There are 3 nested groupings, the coarsest first. Each group lies inside one group of the grouping before and may be the whole of it. The rows also spread widely along 11 directions, which tell nothing about the answers.
Known rows, each followed by its group in each grouping:
[ -1 -37  -1 -10   3 -30   4  34  23  48 -24  -2  24  10 -18  30 -31  12
 -22   8  -8  -9 -18  24  28   6  20] -> q_659 q_297 Dos
[  9 -14  21 -12  23  -4  -1 -10   2  19  -5  32 -12 -31   4   3  -1   6
  -3  28 -17   9 -29 -13  11   1  18] -> q_659 q_303 Mobag
[ 25  -2  18   6   0  20 -39   7 -12 -33 -21   8 -14 -21  15 -19  -7  -7
  -8  40 -27  20  20 -27  18  13  27] -> q_659 q_906 Zamu
[  9  -7   4 -13 -11  33 -11   6  -6 -14  11  14 -23 -12   5 -26   1  -5
  12  10  -7   1   1 -11   7  15  14] -> q_659 q_906 tos
[ 12 -21  -6 -19 -14  11   6  12  -1  15  -2  -1  -7   6   2  -9   3 -18
   5  -4   5  -9   4   9  16  21  -9] -> q_978 q_411 Mozo
[ 10 -38 -19  15 -12  -4  17  34  14  24 -45 -29  15  17 -12  21  -7  -2
  -1  14  13   1  33  17  13   6   2] -> q_978 q_57 kuro
[-16  14  11 -24 -28 -22 -17   3  -4   5  35   4  -5  12  -6   7 -17  -4
 -18 -19  -9 -18 -32  11   6 -13  -2] -> q_659 q_303 ziko
[-15 -19 -33  23 -22  18  -8  17   5 -21 -23 -15  -1   2   0  14  11  12
  16  18  18  19  44 -13 -28 -23  24] -> q_978 q_140 duge
[-34  11  29  41 -47  19 -26 -12   9  17  34  -4 -13  -6  19  18  -7  12
  45  24  16 -11 -26 -11 -10 -41 -12] -> q_659 q_297 Zene
[-21  24   9 -15 -22  19 -12 -21 -17 -34  49   8 -55   7   8  -3  10   1
  15 -17  17  -7  -7   0 -18   2 -19] -> q_978 q_57 Darub
[ -3   7   3   4  16 -31 -15 -15  -6  -6 -16  12 -11 -19   2  34  -5  24
 -16  31 -12  20  -4  -7  -8 -27  17] -> q_978 q_140 bobo
[  4  -2  18  13   1 -23   2  -3  13   7 -20   0 -31  13  -4  30 -15   3
 -18  37 -13  -3   5 -10  22   5   8] -> q_659 q_906 Guvev
[  2 -17 -22 -20   6  20   6 -12 -13 -12 -25 -10 -10   1  23 -20  33   5
  13  13  13  -3  26  -8 -16 -11 -43] -> q_659 q_297 Tunil
[-11   9 -15  -8 -29   0  19  11   2   3  18  -5 -33  19 -21   7 -19   7
 -11 -13  18  -8  -3  30 -14  17  -1] -> q_978 q_57 Visat
[  4  -4   3 -14  54 -14 -10 -31 -15   2 -21   9  28 -26  14 -20  39  13
  28  -4  -5  17  -8   1  -8  -9 -34] -> q_659 q_297 Dos
[ 25   9 -11   7  10 -37  28 -12   7  39 -38   1  10  -4 -11   6 -12  -3
 -32  39 -13  -2  -9  11  -3 -16  -5] -> q_659 q_303 Mobag
[  3  -8   8  -8 -17  13   2  17   7  32   4  13   3 -24  -9  -5 -26  15
  -1  10  -4   4 -34  24  -2   6  23] -> q_659 q_303 Mobag
[-10 -11 -15 -15 -41  19   7  21   5   8  14  -1 -28  10  -4  10 -20   8
  -8   7  11  -9  -4  16  -5  -2  11] -> q_978 q_140 bobo
[-15  12  16  13  -7 -28 -14   0  10 -16   4  -2 -26  21  -9  30 -17  12
 -14   3  -7   0   5  -7   6   5  10] -> q_659 q_297 Tunil
[-19  10 -22   8 -50  19  -5   5   0  21  21 -12   9   2   0 -14 -13   6
  12   3  18 -15 -19  15 -31 -34 -14] -> q_659 q_297 Dos
[ 12  50  19  51 -14 -36 -34 -10  -7   9 -11 -20  38  -5   3  -2 -20   5
  -3  18 -17  11  -7  15  -7 -33 -12] -> q_659 q_297 Tunil
[  0   3  26  -7 -20 -12 -36   8  -4 -20   8  -4 -13  10  12  13 -11  -5
 -15   6 -15  -3   2  -5  23  -4   3] -> q_659 q_303 ziko
[ -4  -2  12  60 -60  31 -39  27   5  -4  -1 -30  10   3  21  14  -9  -3
  44  24  11  12  24  -1   4 -24   7] -> q_978 q_140 bobo
[-12 -12   6 -35  -1 -10 -14 -22 -13  12   2   9 -22 -15  32  25  14   8
  -5  25   7 -13 -17  -9   2 -36 -35] -> q_978 q_411 Mozo
[  7  29 -37  30   8 -29  20 -38  -7   5  -8  -1  20  -3 -10 -11  32 -14
  12   4   4   9   7 -15 -42 -43 -12] -> q_978 q_140 duge
[ -4 -14 -13 -21  -1  -8  -7   6  -4 -14   8   8  -8  10  -3  -2  10 -16
  -9  -5 -11 -15   7 -25  11  -8   8] -> q_659 q_906 tos
[  0  13  -4  -4  13 -16  -3  -7  -1 -14  -5  12 -13  -2 -12  -1  -7  10
 -20   5 -14   9   1 -10  -9   6  20] -> q_659 q_297 Tunil
[-17   8   0  -9  35  -9  -4 -39 -12 -19   6  26 -24 -24   6  14  30  25
  20   4   5  21 -10 -17 -26 -16  -3] -> q_978 q_140 duge
[ 23  -1   4  31   6   1  12 -11   9  24 -26   5   6  -7  -1 -13   3 -19
   8  36 -12   3   6 -20   8  -1   5] -> q_659 q_297 Zene

New rows, each followed by its group in each grouping:
[  6   3  24  28  -5  -4 -36  19   8 -16  17  11  13  -2 -15  -6 -12 -23
  18 -13 -27  10  -1 -25  29  16  50] -> q_659 q_906 tos
[ 16  38  43  28   3  -3 -26 -27 -13   4  12   5   5 -19  20 -23   1  -1
  24  12 -14   9 -21   0   4  -1 -21] -> q_659 q_297 Tunil
[ 14  45  12  -3   2 -38 -30 -23 -21  -6  16  15   2 -15   6  -1 -11  -2
 -29   9 -28   3 -26   1  -1 -28   1] -> q_978 q_140 bobo
[ 11  17   7   6  19 -19 -10 -17  -2 -10  -7  13  -5  -5  -6  -8  -1  -4
 -12  13 -18   8  -2 -14   0   5  13] -> q_659 q_297 Dos
[ -7  11 -51  22 -19   2  22  -4   1  13  -3 -17  33  -1 -25 -20  12 -12
  26 -21  18   7  10  10 -46 -22  -2] -> q_978 q_411 Mozo
[ 27  -6   5 -18 -18   5  12  15   5   1  -1  -7 -16  28  -8 -25  -7 -31
 -14  -6 -10 -14  12  11  29  41  -4] -> q_659 q_303 ziko
[ 18  19  13  16  -2 -28   0   9   1  30   4   2  17  -4 -21  -1 -25  -4
  -5  -7  -9   7 -22  31  11  15  14] -> q_978 q_57 Visat
[-31 -25 -10  11  12  -3   7  -8   8 -15  -1  -7  -1  12 -12  16  26   6
  45 -20  13   6  13 -14 -11  -4  -7] -> q_659 q_906 Zamu
[ 14 -44   8 -48 -17  20   4  25   5  22   0  18 -34   2  10   0 -21 -15
 -27  31 -13 -26 -13  -8  43  21  13] -> q_659 q_906 Zamu
[-41   3  21 -12  10 -20 -18 -12   8 -17  16  11 -42   4  -7  45 -14  47
  -5   1   3   6 -21   8  -9   4   6] -> q_659 q_297 Dos
[  1 -14  11 -44   8  20   3  11  -5  18  15  16  -3 -12   0 -27  -5  20
  16 -27   1   1 -30  32   9  39  -9] -> q_659 q_297 Tunil
[ -8  12  26   0  -5 -27 -14  -1   2   6   4  -5  -2   3   0  22 -15  19
  -4  -1  -5   0 -18  26  10  -1 -17] -> q_659 q_303 Mobag
[ 17  12  -8  13  -5  -8   2  21  10 -12 -14  -4   8   7 -38 -17 -23  -8
 -17 -14 -20  21  13  13  -2  34  49] -> q_659 q_303 ziko
[  4 -21 -28 -13 -20  13   3   5  -5   6  10  19 -12  -5   3  -7   9 -26
 -10  19  -3 -11   1 -35  -3 -28  24] -> q_978 q_140 bobo
[  2   0   6 -11 -31   1 -10  10  -8  26  -1  -9  -8  -6  17  13 -19  10
 -16  26   8 -11 -16  24   3 -23 -20] -> q_978 q_57 kuro
[  6  25 -17  -2 -15 -15  15  -4   0  19  10  14 -10  -4 -22  -1 -22   8
 -24   7  -4   3 -20  20 -21  -1  22] -> q_978 q_140 duge
[-19  -5   8   2 -38   0  -7  17  12  -3  11  -8 -35  19  -9  30 -30  15
  -9  14   1 -15  -3   5   8  -1  13] -> q_659 q_906 tos
[  5  -4  25  17 -13  -5   0  -6  12  25  -2   5 -26   9   9  17 -14  -9
  -3  41  -5 -12 -11 -11  23  -2  -4] -> q_659 q_297 Dos
[-19 -20  33  13 -25   1 -40  26  14   0  24   3  -2  14   3  22 -17  -6
  16  -9  -8  -8  -5 -15  37   6  23] -> q_659 q_297 Zene
[ -4  12  22 -22  33 -17   1 -25  -6 -10   7  16 -25 -10  -4   4   7  22
   8  -3 -10   6 -24   8   5  16 -13] -> q_659 q_906 tos
[ 35  55  15  29  -2 -30   0 -12  -2  11 -20 -21  23  11 -11 -29 -22   1
 -10   2 -17   6   0  44   4  24 -29] -> q_659 q_297 Zene
[-35 -13  19  -6  10   9 -32   4   6 -39  20  18 -23  -4  -8  17   3  25
  27 -22  -2  15  -1 -17   2  21  29] -> q_659 q_297 Zene
[ -3  50   8  66 -29 -12   2 -31   1  -3   1 -36   0  19   2  -1   7  -2
  40  15  11  -3  10   9 -24 -29 -45] -> q_659 q_906 tos
[  1  -4  -1  37 -27  24   2   5  12  -3  15   1   0   5  -8 -16  11 -31
  35   1   2   2  10 -26  -4  -1  21] -> q_659 q_303 Mobag
[ 20  14  34  20 -23  21 -26   2   0  -3  11   1 -11   1  15 -27  -8 -19
  16  13 -13  -1   0  -6  26  21  -3] -> q_659 q_297 Zene
[ -1 -15  -6 -15  31  -5  30  -5   2  -4  -7   8 -21   6 -23   4  14   7
  13 -22   8  12   7   9  -1  41   3] -> q_978 q_57 kuro
[ 19 -23  37  -9 -18  23 -10  16   3  -3  -7  -6 -36  14  22  -1  -2 -16
   4  24  -5  -6  13  -2  43  33  -9] -> q_659 q_303 ziko
[  2  26  10  46 -21  12 -20  -7  -7 -14  14 -12   6  -4  -1 -13   7  -9
  39  -6   6  18   8  -3 -14  -5   0] -> q_978 q_57 kuro
[ 18  39  14  37  -1  -9   3 -26  -1  -3   0   4 -10  -7  -8 -18  -9 -12
   6  24 -17  12  -6  -9  -7   3   6] -> q_659 q_906 Zamu
[ 14 -14   0  -3 -31  14  -6  28  -2  24 -17   4 -16 -17   3  12 -34   9
 -28  47   1   1  -7  12   7  -3  28] -> q_978 q_57 Visat
[-15  10  -2  -1   5 -28 -33   1 -16  -4   2 -15  34  -6   1  11   8  17
  14 -28   4   9  -5  30 -12 -27 -23] -> q_978 q_57 Darub
[-15 -15  -1 -28 -12 -30  -6   6   2  11   5   0  -5  16   0  25  -4  -5
 -27  -1  -5 -20 -13  -1  14 -24  -5] -> q_659 q_303 ziko
[ -6   2 -13 -19  18 -33  13 -18  -8  -9   3  -2  -9  20  -7   8  25  -9
  -5 -23   7 -10   6  -1  -3  -5 -31] -> q_978 q_57 kuro
[ 20 -28 -27 -24 -19  20   6  27  -1  11 -22  -5   3   1  -1 -24 -12 -10
 -18  18  -7  -9  12   4  11   6   8] -> q_659 q_906 Zamu
[-17   9 -39 -21 -27 -14 -18   3  -8  -8  35  26   4  -6 -15   1  -7 -12
 -34 -10  -9 -10 -19 -28 -29 -50  46] -> q_978 q_140 duge
[ -5 -10 -15   9  13 -18  -8   6   4 -18 -14  -3  14   6 -19   3   4  -5
   5 -10 -13  11  17 -13   0   1  22] -> q_659 q_906 Zamu
[-15   8 -55   5 -45   3  -7  14   0  -6  -8 -16   9  14 -12  -6 -16   3
 -30  16   6 -12  16  -2 -42 -46  13] -> q_659 q_297 Dos
[-15  37  21  33 -10 -41 -21  -8  13 -18  30  10 -10  22 -29  19 -25 -10
 -13 -14 -22   0 -10 -20   6   2  36] -> q_659 q_297 Zene
[ -1   2 -12  11 -28  17   0   6  -5   5  -2 -31  21  12   2 -29   5  -1
  37 -18  12  -5   9  31 -12   1 -38] -> q_659 q_906 Zamu
[-20   5  43  33 -45  19 -19   5  16  21  40  21 -48 -14   6  42 -35  20
  20  38   8   4 -37  -5   4  -8  38] -> q_978 q_140 duge
[-45  53 -37  50 -39 -38  25 -32  18   8  33 -11  -3  29 -41  20 -11   5
   3 -11  17 -15 -14  -6 -64 -54   2] -> q_659 q_297 Zene
[  9 -27 -28 -36  14 -10   2  -1 -17  18 -39  11  -3 -29  15  10   9  13
 -39  48   2   0   0  -6 -12 -39  -1] -> q_978 q_57 Visat
[-24   7  -6  -1 -32  10  -6   1   4 -21  23   6 -31   7 -12   9 -10   4
  -5   1   3  -1  -4 -12 -20 -10  28] -> q_659 q_303 ziko
[ 15   3 -39 -48  22 -29  28 -25 -24  26 -28  -6  11  -4   8 -13  23   2
 -30   9   7 -17  -4  29 -21 -32 -64] -> q_978 q_57 Darub
[ -5  11 -36  16 -14 -25  32  -3   9  24 -15  -9   4   7 -27  18 -15  14
 -13  11   7   2  -3  23 -31 -21   8] -> q_978 q_140 bobo
[-11 -13   9 -22 -48  -8 -10  37   6  31  30   3 -19  15  -6  26 -42  -2
 -28  -3   5 -25 -28  24  24   2  14] -> q_978 q_57 Visat
[ -1  11  20   2 -57  14 -42  21  -5  22  32  -3  16  -1  19 -17 -26  -8
   2   2  -5 -22 -28  12  16 -20  -8] -> q_659 q_297 Zene
[ 16 -29  21 -36  16  -8 -16  11  -6  26   8  28   3 -18  13   4  -1  -8
  -5   5 -20  -5 -29  -1  41   6   7] -> q_978 q_140 bobo
[-12   5   9   2   9   3 -31 -31 -20 -24 -22  -4 -16 -27  35  11  18  29
  11  50   0  14   5 -17 -18 -45 -30] -> q_659 q_906 Zamu
[  9  -8  -8   2  10  -2  17  -8   1  -8 -30 -13  -6  11  -3  -6  11   0
  14  10   0   5  22   5   2  15 -20] -> q_659 q_906 Zamu
[ 15  -6  19 -16  -7  10  -2   9  -2  -9  10   4 -23  13  -2 -19 -10 -14
   2  -6 -14  -7   0   7  31  42  -3] -> q_659 q_906 Zamu
[ -9  31  31  27   5  -2 -27 -22  -2 -17   9   4 -21 -10   4   3  -6  24
  21  13  -4  19 -13   5  -9   7  -1] -> q_659 q_297 Dos
[  8  -2 -27  -5 -26  -8 -11  15  -8   3 -21 -15  11   6   8   2  -3   2
 -20  15   3  -3  20  14  -7 -27  -7] -> q_978 q_140 duge
[  6  -3 -10 -26  -7  13  -4  -6 -13  10  -5 -13   5   2  20 -29  12   6
   6   0  10 -13  -2  28  -5  -2 -51] -> q_659 q_297 Dos
[ 16  19   9  10   7 -15 -21   1  -3  -6 -19   5   9  -9  -6  -9 -17   6
 -18  17 -24  13   1   2   6   7  18] -> q_659 q_297 Zene
[ 21  -5 -54 -13   2  -2  23  12  -2  -5 -20   2  21   7 -33 -40   4 -28
 -20 -10 -13  -2  23 -11 -15   6  28] -> q_659 q_906 tos
[-42 -19 -18 -24  -8  10 -13  16   8 -20  22  13 -19   2 -21  17  -9  31
   1 -21   9   3  -8  -3 -22   1  35] -> q_659 q_297 Dos
[  6  33  -7   5 -23  14   8 -18 -10 -26  29  19 -53   1  -9 -18  -2 -20
 -15  13   2   0   3 -21 -21   8  19] -> q_978 q_57 Visat
[ 20 -28  15 -49  33 -19 -14   7 -11  34  -7  32  17 -33  11   4  -3   5
 -19   9 -25   2 -38  10  35   0   8] -> q_978 q_140 bobo
[-17   5   3 -24  19 -45   1  -9   6  10  23  16   7  12 -21  11  -5   3
 -12 -37 -13 -14 -30   8  10   4  -2] -> q_659 q_297 Zene
[ 27  28   8  37 -29 -29 -16  32  10  41   5  -3  51   4 -28 -19 -49 -20
 -20  -8 -30  -1 -25  19  19   6  38] -> q_659 q_297 Tunil
[ -2   7 -26  31   2 -21  10   7  13  -5 -46 -23  16  12 -26   7 -10  20
  -9  11  -2  18  32  15 -22   2  11] -> q_659 q_297 Zene
[ 16 -26 -10 -18 -32  25   8  22   2   5  21   9 -18  18   1 -19   1 -38
   3  -8  -1 -19   6 -13  25  19   9] -> q_978 q_140 bobo
[  4 -36   3 -33  10 -37   1  24   7  43 -12   3  15   7  -1  33 -11  10
 -19  -7  -5 -12 -19  29  35   0  -5] -> q_978 q_140 duge
[ 22  11  -3  -4   1   8 -14   1  -6  -4 -13  13   5 -15   1 -32  -8  -7
 -17  19 -21   8   3  -6   2   8  17] -> q_659 q_297 Zene
[ -6 -11   7 -11  10   8   8  -4   7  -6  21  31 -26  -5 -20  -5  -4  -9
   8  -6 -14   3 -18 -24   7  25  37] -> q_659 q_906 Zamu
[-15  -2 -29  -1 -15  10  23 -13  -6  21  12   4   2 -10  -5  -7  16  -3
  17   0  23  -6 -14  -5 -35 -36  -9] -> q_978 q_57 kuro
[-12  -4   2   0  -5  25  17 -11  -2 -19  -3  -9 -51   6   5  10  12  21
  24   8  26  11  18   8 -17  19 -20] -> q_978 q_57 kuro
[  8   5 -32   6  19 -18   9 -24 -11  -6 -24  -6  27  -2  -4 -23  29 -17
   9   5  -8   3  15 -17 -20 -28 -20] -> q_659 q_906 Zamu
[ 26 -15 -24   7 -23  -7   3  15  -4   7 -18 -24  19  29   8 -14  17 -53
  -7   3   2 -21  37 -17  19 -16 -21] -> q_978 q_57 kuro
[ 21   0 -29  -8 -14  21  11   3 -15 -12  -7   1 -15  -1   0 -34  11 -26
  -7  10   6   0  25  -9 -11   5   2] -> q_978 q_57 Visat
